The rows of a group lie close to one hidden flat surface of 13 dimensions, which may be shifted away from zero. Surfaces can cross.
(in the rows, 128 means zero)
Known rows, each followed by its group:
[129 114 132 152 166 105 129 110 138  83 159 139 105  82 145 126 145 147
 113] => q_828
[128 144 111 119 138 107 137  96 150  99 117 146 111 100 141 147 142 135
 132] => q_907
[120 135 149 157 114 108 128 125 146 107  91 155 101 145 119 135 105 117
 144] => q_828
[ 92 113 161 156  90 149 109 130  97 121 114 163 150 153 118 103 144 120
 162] => q_40
[166 157 142 128 137 152  98  82 154 131 134 153 141 129 159 118  84  74
  92] => q_40
[163 177 105 104 119 155 117 107 121 131  88 101 161 116 106 109  87  91
 125] => q_40
[135  83 169 139 179 144 136 112 114  98 109 137 117 119 137  88 112 131
 111] => q_828
[123  99  77 185 109 139 134 130 153 135 162 143 107 138  93 151 126 108
  83] => q_40
[182 107 194 141 143 162 167  87  77  83 147 132 102 103 129  97 121 164
  96] => q_907
[116 138 125 147 104 145 111 119 120  98  99 153 112 123 114 112 111 138
 150] => q_872
[131 132 168 167  85  92 123 125 139 115 149 113 136 105 146 129  80 161
 100] => q_828
[142 166  65  74 147 125 118 158 168 147 114 134 102 138  96 160 112 135
 165] => q_40
[134 131 121 159 118 157  99 118 121 148 147  84 151 118 136 117 156  45
 114] => q_40
[135 153 104 129  73 156  89 103 129 150 110  73 129  86 143 134 103 158
  81] => q_40
[137 167 124 129  92 148 105 181 155 158 185 148 122 124 138 114 125 140
 114] => q_40
[102 144 164 139 135 138  75 126 167 131  93 174 182  91 165  98 140 125
  97] => q_907
[127 149 136 176 108 130  96 151 142 131 159 153 140 114 137 117 132 149
  70] => q_40
[110 145 103 110 104 162 118 119 114 113 115 157 104 134 147  95 125 130
 162] => q_907
[ 78  94 156 162  94 101 150 131 104 137 107 118 138 145 144 142 169 155
 109] => q_828
[140 138 142 123 125 151 107 136 114 136  99 132 137 150  99 126 101 132
 136] => q_872
[161 128  97 100 120 183 110 119 121 131 126 126  80 131 105 130  83 157
 130] => q_828
[138 143 159 114 117 143 113 178 165 160 153  86 169  60 142 106 156 130
 115] => q_40
[121 126 157  88 144 137 121 112 122 145  67  93 113 113 139 170 189 143
 148] => q_907
[162 160 134  77 141 154 118 150 169 162 143 132 127 109 118 165 157 132
 126] => q_907
[159 176  73  78 156 114 125 124 143 100 125 130 111 106  98 146  99 141
 179] => q_907
[154  92 107 101 191 115 188  88  80 123 147  93 156 136 118 137 153 122
 104] => q_907
[129 155 156 112 183  80 110 150 120 122  94 130 149 131 134 125 106 171
 128] => q_872
[138 127 181 155 131 143  98 183 142 136 116 132 117 132 105 109 104 134
 123] => q_872
[126 123 106 163 155 174 118 160 145 123 149 143  77 105 157  72 156 107
  75] => q_872
[153  79 123  84 148 144 153  91 185 153 136 176 175 122  96 181 116 138
 104] => q_907
[ 79  92 139 106 111 121 135 145 177 162 152 122 102 127 189 143 181  97
 162] => q_828
[118 101 139 136 115 144 138 133 155 130 107 138 102 134 113 142 134 119
 137] => q_828
[108 147 142 123  57 132 135  91 114 131  98 185 127 176 149 135  92 163
 119] => q_872
[107 134 149 162 127 155  53 173 147 158 148 129 119 133 155 108 142  93
 115] => q_872
[103 130 138 178  85 114  51 105 233 133 197 217 129 127 161 181 123  64
 132] => q_828
[127 118 128 109 136 132 137 100 120  96 133 129 112  90 143 117 143 141
 152] => q_907
[118  82 127 115 140 124 151  86 113 118 116 163 131 166 135 129  89 152
 116] => q_40
[ 98 123 132 157  66 131 140 126 121 130 123 129 124 147 136 119 135 101
 143] => q_872
[150 126 158 126  90 172 115 176 154 156 168 111 166  82 110  93 109 135
 117] => q_40
[109 108 110 123 142 113 150 114 134  98 113 158 121 115 107 140 144 154
 152] => q_828
[141 157  99 129 119 135 158 120 106 115 150 188 122 162 125 103 111 142
 100] => q_907
[112 117  87 137 131 116 145 100 147  84 148 185 136 115 111 130 144 102
 165] => q_828
[111 123 124 132 134 125 143 141 125 116  69 121  86 147 131 104 101 133
 137] => q_872
[132 126 139 159  92 112 158 109 127  87 129 132 116 111 110 130 106 128
 147] => q_872
[123 125 154 126  75 123 178 117 171 142 122 132 173 100 143 131 145 101
 112] => q_872
[121  88 146 161 162 105 115  88 106 102 185 131 133 133 165 120 129 101
 119] => q_40
[ 91 122 102 123 114 103  94 105 143 148 141 104 184 126 162 128 129  65
 152] => q_872
[133 137  92 117 166 142 171 143 113 103 111 176 173 116  77  95 167 137
 125] => q_828
[162 157  87  84 133 184 110 122 124 122 171 137 165  98 109  89 111  97
 157] => q_907
[117 154  91 128  97 122 144 135 146 144 174 130  90 139 165 140 162  98
 131] => q_40
[109 119 137 121 112 118 119 144 159 134 141 172  96 141 150 148 125 176
 133] => q_828
[146 150 150 143 158 107  95 126 126 111 139 139 159 105 132 118 111 146
 100] => q_907
[164 145 135  79 145 132 186 152 158 155 101 107 116 115 108 149 141 138
 117] => q_872
[140 157  94 132 150 141 130 133  98 137 138 114 138 136 137 101 149 105
  99] => q_872
[130 157 145 185  91 141  79  88  86 105 152 135 158 124 154  97 116  99
 101] => q_40
[126 127  83 132  91 107 137 120 180 125 131 136  97 129  86 190 112 122
 156] => q_828
[140 110 120 108 149 133 119 112 149 157 125 118 126 133 146 143 101 137
  86] => q_40
[ 89  97 104 162  70  73 138  98 143  63 142 161 150  97  75 157  88 169
 203] => q_907
[109 140  85  83 146 132 147 125 126 141  99 108  92 135 156 135 174 110
 151] => q_907
[ 85 120 191 140  51 103 134 122 169 137  83 126 143 114 155 149 141 118
 161] => q_872
[150 142 164 181 121 145  85 138 171 139 122 131  98 113 118 154 125 113
  76] => q_828
[100  89 146  79 136 129 119  90 117 149 121 148 191 124 142 156 156 176
 137] => q_872
[131 145 109 150 115 109 110  80 172 102 106 137 114  95 122 176 123 103
 131] => q_907
[126 138 117 118 142 104 150 143 164  91 157 184 108 102 138 115 121 161
 148] => q_828

New rows. What belongs after each?
[110 101 142 118 125 176 121 141  78 161 116 169 129 203 132 106 125 173
  92] => q_872
[125 105 200 143 130 122  93 151 128 133  97 111 174 125  97 128 105 127
 154] => q_872
[142 111 137 148 151 113 130  92 107 113 184 108 157 110 166 104 118 108
  89] => q_40
[154 131 141 105 165 110 154 156 158 107 142 144 141  81 110 115 110 165
 132] => q_907
[125  99 116 104 177 121 163 140 158 123 113 147 140 120 110 129 147 118
 141] => q_828
[ 74  78 137 132 133  95  97 142  92 146 189 131 189 158 136 139 164 154
 160] => q_872
[145 180 128  94  99 157 127 144 138 167 133 124 134 140 157 108 125  96
 120] => q_40
[115 142  79 153 105 122 135 120 127 126 166 153 128 140 115 143 159 107
 120] => q_828
[143 111 135 145 160  93 172 135 146 100 145 133 103 125 131 112  97 118
 123] => q_828
[125 164  69 115 100  85 155 131 137 127 133 122 160 147  92 150 104 107
 162] => q_828
[ 98  62 130 133 194  50 121 154 103 102 171  97 132 136 112 143 116 172
 188] => q_872
[164 141  67 122 122 164 114 128 147 142 175 138  85 136  96 154 100 130
 111] => q_828
[154 130  60 178 104 121 179 140 119  98 148  89  99 114  57 119  98 106
 111] => q_40
[121 135  98 102 107 136 146 143 143 147 127 138 143 130 118 127 130 130
 134] => q_40
[132  88 140  94 154 142 111 133 180 148 167 158 172  94 139 135 125 154
 112] => q_828
[125 162 110 151  63 115 141 115  62 105 149  79 153  80 131 104 142 191
 108] => q_828
[ 99 126  59 164 129 144  56  93 109 136 122 116 104 169  98 174 163  48
 164] => q_40
[102 145 142 132 132 115  99 158 107 149 102 105  87 154 163 138 161 157
 120] => q_40
[139 114 125 108 183 107 141 189 175 154 154  89  71 120 149 131 126 126
 121] => q_907
[167 136 131 139 130 144  42  79 121 115 175  62 168  49 140 120  73 131
 104] => q_40
[ 78  92 167 153  79 126 108 182 186 162 110 118 121 118 126 146 146 129
 150] => q_907
[149 129 106  84 163 135 136 123 140 179 104  89 110 155 158 146 111 120
  77] => q_40
[104 134 117 130 112 128 172 112 111  96 114 153 144 114 136  98 162 130
 135] => q_907
[122 128 121 133 136 134 101 107  97 130  96 154 145 162 109 137 108 162
 110] => q_828
[136 135  90 120 185 109 151 137  67 146 122  97  93 215 134 127 134  92
 117] => q_40
[136 113 111 120 138 143  76  74  57 122 118 101 112 172 132 131  63 148
 134] => q_40
[153 125 113 112 192 114 109 124 136 120 153 151 123 155 118 135  88 124
 134] => q_40
[151 150 158 131 116 137 129 104 144 117 100  95 117  73 127 159 160 125
 128] => q_872
[106  99 140 116 113 155 130 133 122 148 145 144 138 145 158 102 139 125
 128] => q_828
[121  93 117 156 134  78 142  83 143 111 154 134 131 123 125 179 126 142
 115] => q_907
[103 149 150 135  52  78 146 147 160 118 164 135 161  84 156 127 105 184
 139] => q_828
[105 110 130 141 133 126 142 125 155 115 118 180 151 119 149  87 118 130
 101] => q_907
[127 102 161 165 117 162  69 118 127 160 160  76 167  91 165 115 157  87
  81] => q_40
[ 93 111 116  99 141 122 182 174  97 158 110  94 109 149 147 116 201 156
 130] => q_828
[171 103 101 105 117 173 177 165 133 161 149  92 147 137  73  97  77 110
 112] => q_40
[104 113 136 169  77 140  82 119 123 113 150 139 115 128 136 115 100 129
 148] => q_907
[ 98 111 101 161  88  96 190 142  88  96 160 129 108 137 114 108 139 164
 145] => q_40
[ 94  82 175 161 134  96 182 136  70 116 100  72 118 135 155  97 167 147
 114] => q_40
[142 135  91 143 135 124 140 111 137 100  93 141 121 127  67 149 111 104
 146] => q_828
[137 119 134 133  63 152 141 140 157 133 131 160 146 117  84 131  80 173
 118] => q_828
[ 91 124  76  60 159 128 187 155  73  98 124 134 137 119 150  43 155 159
 197] => q_907
[ 88 155 165  98 118  92 127 174 194 134 101 157 136  87 167 135 174 151
 168] => q_828
[133  73 125 125  87 139 136 107 174 136 176 159 122 147 115 147  44 134
 136] => q_828
[139 131 162  88 164 184 120 193 184 164 100 139 116  74 129 113 189 156
 104] => q_828
[106 106 102 140 107 116 156 125  92 141 137  98 124 149 130 137 158 139
 115] => q_828
[131 142  92 118 143 123 123 116 125 122 135 134 122 137 130 130 118 122
 133] => q_907
[142 140 103  74 172 133 125 171 130 171 124 134 169 146 110 121 115 159
 104] => q_40
[113 132 111 172 118  82 113  91  75  81 143 133  91 156 140 141  98 164
 133] => q_907
[110  96 118 121 146 139 100  99  52 132 105 116 121 187 126 128 117 149
 136] => q_872
[134 142 172 144 131 105  76 168 119 139 111  86 127 132 101 162 110 161
 147] => q_907
[112 128 142 129  72 124 127 154 146 156 178 125 124  92 159 144 152 206
  95] => q_828
[130  98 148 125 150 117 106 136 103 131 162 114 141 130 122 132 115 170
 137] => q_907
[117  99 105 127  93 154 144 151 155 174 107  63  76 126 123 154 156 104
 118] => q_40
[114  72 116 113 173 115 131 136 211 137 170 154 109  85 138 175 181 122
 132] => q_828
[110  75 143 144 145 114 135  94 132  97 112 131  95 115 136 141 126 142
 142] => q_828
